The rows of a group lie close to one hidden flat surface of 8 dimensions, which passes through zero. Surfaces can cross.
In the rows, 128 means zero.
Some rows, each with its group after it:
[100 150 115 107 123  97 104 155 164 173 114 131 158 142 161]
lepa
[130 149  92 136 187 166 113 117 193 120 142  89  73 134  19]
lepa
[126 150  96 102 155 133 148 129 148 135 108  95 159  86  80]
lil
[150 151 134 197 137 145  82 144  81 160 105 147 153 140  94]
lepa
[ 88 120 189  56 150  87 139  82 146 138  70  90 129 129 116]
ritap
[116 148 138 115 159 114 121 123 137 142 102 160 141 139 126]
zazi
[ 97 116 155 106 139 148 162 115 220  97 164 182 124 126 105]
lepa
[143  99 143 154 135 144 105 124 165  95 140 162  73 112 131]
lil
[103 117 116 162 133 130 139 126 120 127 164 148 154 154 136]
ritap
[142 126  99 151 184  86  72 114 114 112 106 113  94 102 132]
lil
[106 133 205 100  73 155 163 127  97 156 112 117 163 174 109]
zazi
[113 136 204 125 151 134 111 113 179 130  92 142  96 145 113]
mirov
[124  66 101 188 161 128 136 105 129  88 170 150 114 113 167]
lil
[139 124 166 129 122 122 124 140 124 137  78 114 181  72 117]
lepa
[134 127 169 117 111 143 130 144 172 124 102  95 131  89 110]
ritap
[147 118  82 140 109 129 148 137  79 134 139 100 158 117 154]
lil
[141 156  97 113 115  94 131 143 132 100 141 150 141  96 155]
mirov
[154 159 163 150 106 127 111 152  98 141  85 168 152 114 153]
mirov
[104 164  96  94 155  76 134 102 187  60 169 122 105 105 124]
mirov
[170 138 126 119  95 133 101 159 128 127 104 110  85 110 124]
lil
[134 150 132 125 138 116 119 120 132 108 141 134 110 134 111]
mirov
[145 135 103 115  68 174 134 152 111 145 161  84  94 162  88]
zazi
[106 135 237  86  63 151 160 113  47 133 118 116 155 189  70]
zazi
[123  72 118 125 113 130  93 132  62 152 145 143 114 155  80]
zazi
[ 81 131 144 134 125 105 144 106  37 125 162 174 181 194 134]
ritap
[121 102 132 147 155 117 101 120 136 126 132 155 112 133 128]
zazi
[117 118 129 184 136 138 158 114 161  79 166  76 149 101 159]
zazi
[129 131 164 126 109 148 112 147 194 131 131 158 111 116 105]
ritap
[122  75 137  94  82 136 143 119  13 128 149  89 139 153  69]
zazi
[134 162 138 106 107 122 126 148 124 167  90 122 147 143 139]
mirov
[175 114 162 138 102 172 155 142 129 128 119 252  90 128 142]
lil
[ 96 148 192 152 131 122 123 107  96 118 121 111 154 167 140]
mirov
[ 75  93 135  88 132 128 193 125 215 139 139 104 207  75 148]
lepa
[129 160 109 118 139 112 106 136  98 164  97 115 157 137 114]
lil
[123 141 101 122  92 140 177 142  70 148 134  96 203 134 136]
lil
[123  98  99 161 192 130 130  97  93 131 129 117 132 134 127]
ritap
[148 150 109 139 120 153 126 153 145 156  93 104 146  91 118]
mirov
[133 110 176 137 147 134 106 122 146 128  99 138 104 111  88]
ritap
[106 195 146 159 121  90 134 135 136  99 127 106 220  97 168]
mirov
[116 140 124  54 138 129 152 119 208 139 112 119  93 127 102]
lepa
[129  90 140 139 143 112 103 117  80 111 137 143 122 124 102]
zazi
[162 131 113 116  94  95 108 135  83  88 125  57  89 106 139]
lil
[108 146 139 140 118 152 109 161 173 184 117 140 156 143 126]
ritap
[140 151  90 130 140 167 140 140 142 140 141 121 119 131  66]
lepa
[ 82  75 140 114 147 116 137 103 148 130 155 160 114 172 148]
mirov
[116 117  91  85 146 127 142 120 192 145 114  65 112 105 137]
ritap
[117  89  64 176 166 137 139 108 150  92 195 126 106 121 145]
ritap
[ 92 118 125 108 165 108 104 118 174 174 115 128 108 178 158]
lepa
[161 114 152 152 154 159 123 107  92 105 116 146  70 134  69]
lepa
[104  66 114  73 113 112 156 130 178 151 125 109 134  93 175]
zazi

New rows. What belongs after each?
[126 109 102  94  93 130 167 120  83 127 152  67 148 134 110]
zazi
[179 176 150 130 130 120  81 136 106 118  74 112  93  98  73]
lepa
[135 150 146 194 119 173  95 144  96 138 147 152 125 166  94]
zazi
[145 111 172 121 101 159 144 124  84 155  87  72 120 145 120]
mirov
[113  91 174  81 111 135 157 104 122 108 130  90 142  99  78]
ritap
[116  95 103  94 111 118 153 131 109 145 122  96 166 112 156]
zazi
[107 172 146 107 146  72  75 125 108 146  92 105 125 155 109]
lil
[124 170 189 172 161 108  75 134 170 104 104 211 132 121 126]
mirov
[117  88  50 122 181 152 154 105 141 151 159 144 106 141 106]
ritap
[153 127  19 213 165 134  92 144 165 130 168 123 127  96 164]
zazi
[102 154 166  77 109 114 156 105 128 129 110  85 128 156 133]
mirov
[140  76 118 162 104 152 102 140 143 107 180 113  77 127 121]
zazi
[140 155 130 163  95 149 179 132 149  92 133  69 171  90 177]
zazi
[121 136 138 173 119 152  97 147 130 138 138  59 156 115  88]
lil
[168 184  89 164 140  97  84 156 122  98 133 190 132  84 122]
mirov
[135 177 117  76 125  72 122 112 129  55 140 134  85 114 109]
mirov
[124 105  97  90 114 131 133 135 126 151 140 107 119 144 110]
zazi
[139 122 101 120 145 134 126 134 159 129 141 125 103 117 103]
mirov
[107 153 136 139 129 137 100 146 136 173 121 100 154 157 107]
lil
[137 148 135 138 101 112 116 140 143  80 156 145 119 100 132]
lepa
[135 131 112 120 166  48  93  96  61  84 117 115 109 127 154]
lil
[ 91  81  79 171 174 140 135  96 121 122 185  67 125 154 125]
lepa
[ 70 143  96 168 133 105 101 141 187 120 195 142 160 145 170]
lepa
[ 89 120 124 133 184 132 152 107 159 147 137 150 174 133  98]
lil
[143 163 158 145 106 110 102 136 120 107 103 151 116 130 149]
ritap
[ 94 165 161  89 148 122 168  99 122 140 112 116 160 159 105]
zazi
[133  92 133 152 140 138 117 120 107 123 142 143 106 136 112]
mirov
[ 78 126 150 100 155  99 116 104 156 128 146 177 111 181 132]
mirov
[111 122  95 148 117 133 153 132  90 126 187 151 167 158 144]
ritap
[134 141  62  83 127 137 167 141 151 168 120 111 149 116 138]
lil
[118 210 108 138 145  90 103 127 113 105 142 121 155 131 113]
mirov
[ 92  19 190 106  76 153 120 132 133 152 147 139 111 150 127]
zazi
[184 121 102 141  69 149 103 162 117 138 131 128  78 110 139]
zazi
[ 87 171 116 134 168 132 159 130 192 180 103 122 205 132 174]
zazi
[144 124 130 140  91 176  91 157 159 143 153 138  49 169  92]
zazi
[ 86 140 191  60  95 110 153 120 115 143 121 150 162 163 115]
ritap
[158 130  96 152 112 164 131 143  92 153 118  80 151 110 113]
mirov
[103 132  68  29 138  96 194  97  98 152 128  87 140 153 148]
ritap
[112  42 131  63  92 120 126 133 108 162 138 125 109 139 114]
zazi
[140 151 104 113 108 133 156 137 115 142 126  95 146 123 129]
zazi
[187 127 201 187 132 169 110 141  36 133  71 187 150 107  79]
lepa
[104 131 106  90 138 108 149 115 148 132 135  85 129 135 134]
lil
[123 164 150 138 125 101 112 110  67 101 133 135 129 157 112]
mirov
[107  62 151 122 123 132 145 112 151 120 138 159 120 117 163]
mirov
[ 99 157 116 133 154 143 156  99 157 110 164  92 131 157  97]
zazi
[118  92 150 147 161 141 117 106 170  93 140 126  83 115  99]
mirov
[156 140 143 156 124 115 123 136 155 115 101 156 124  91 171]
zazi
[133 170  74 108 138 104  95 128  91 124 149 162  95 164  91]
mirov
[ 81 153 164 144 151 107 123 107 140 123 139 125 170 154 138]
mirov
[ 98 104  91  98 143 112 168 106 128 123 145  80 160 116 140]
zazi
[114 205 131 112 115 166 150 111  76 143 141  98 129 213  39]
zazi
[104 156 124  91 155 111 132 110 179 107 141 124  99 138  99]
mirov
[141 115 124 182 101 149 155 130 117  90 154  81 165  98 168]
zazi
[107  92 174 143 106 117 159 113 131  90 165 200 144 138 181]
lepa
[141 114 116  99 120 109 100 145 132 163  98 151 120 119 147]
zazi
[107 146 154  80 120  65 125  97  89  63 156 161  88 162 134]
mirov
[126 127 107 154 149 137 104 157 186 181 111 155 152 124 176]
zazi
[157 157  89 112 122 153 124 155 127 173 108 108 125 127  95]
mirov
[ 97 138 116 108 112 118 133 144 153 184 138 179 158 178 194]
lepa
[128 167 117 158 108 103 119 141  51 137 139 142 190 147 161]
mirov
[156  82 110 179 147 173 124 131 142 120 137 101 116  82 106]
mirov
[147 173 153 154 166  99 125 101 129  59 119 144 114 108 126]
zazi
[147 161 108 140 118 115 112 131  61 116 138 122 129 138 105]
mirov
[ 66 170 167 138 154 114 113 122 155 171 117 155 180 182 143]
mirov
[129 112  84 125 128 136 127 140 110 156 141 145 124 151 124]
mirov
[147 133  94 140 153 129 114 139 119 169 109 194 120 138 159]
lil
[ 80 149 162 112 161 106  93 112 170 138 113  97 129 152  98]
lil
[149 140 102 111 163  81 115 102  98  76 116  99 111  89 127]
lil
[110  87 163 127 117 122 143 114 111 135 128 146 136 145 165]
mirov
[141 128 128 135 127 100 135 106 101  89 125  69 125  99 155]
ritap
[101 174 114 185 177 130 115 119 141 106 147  74 179 118  96]
mirov
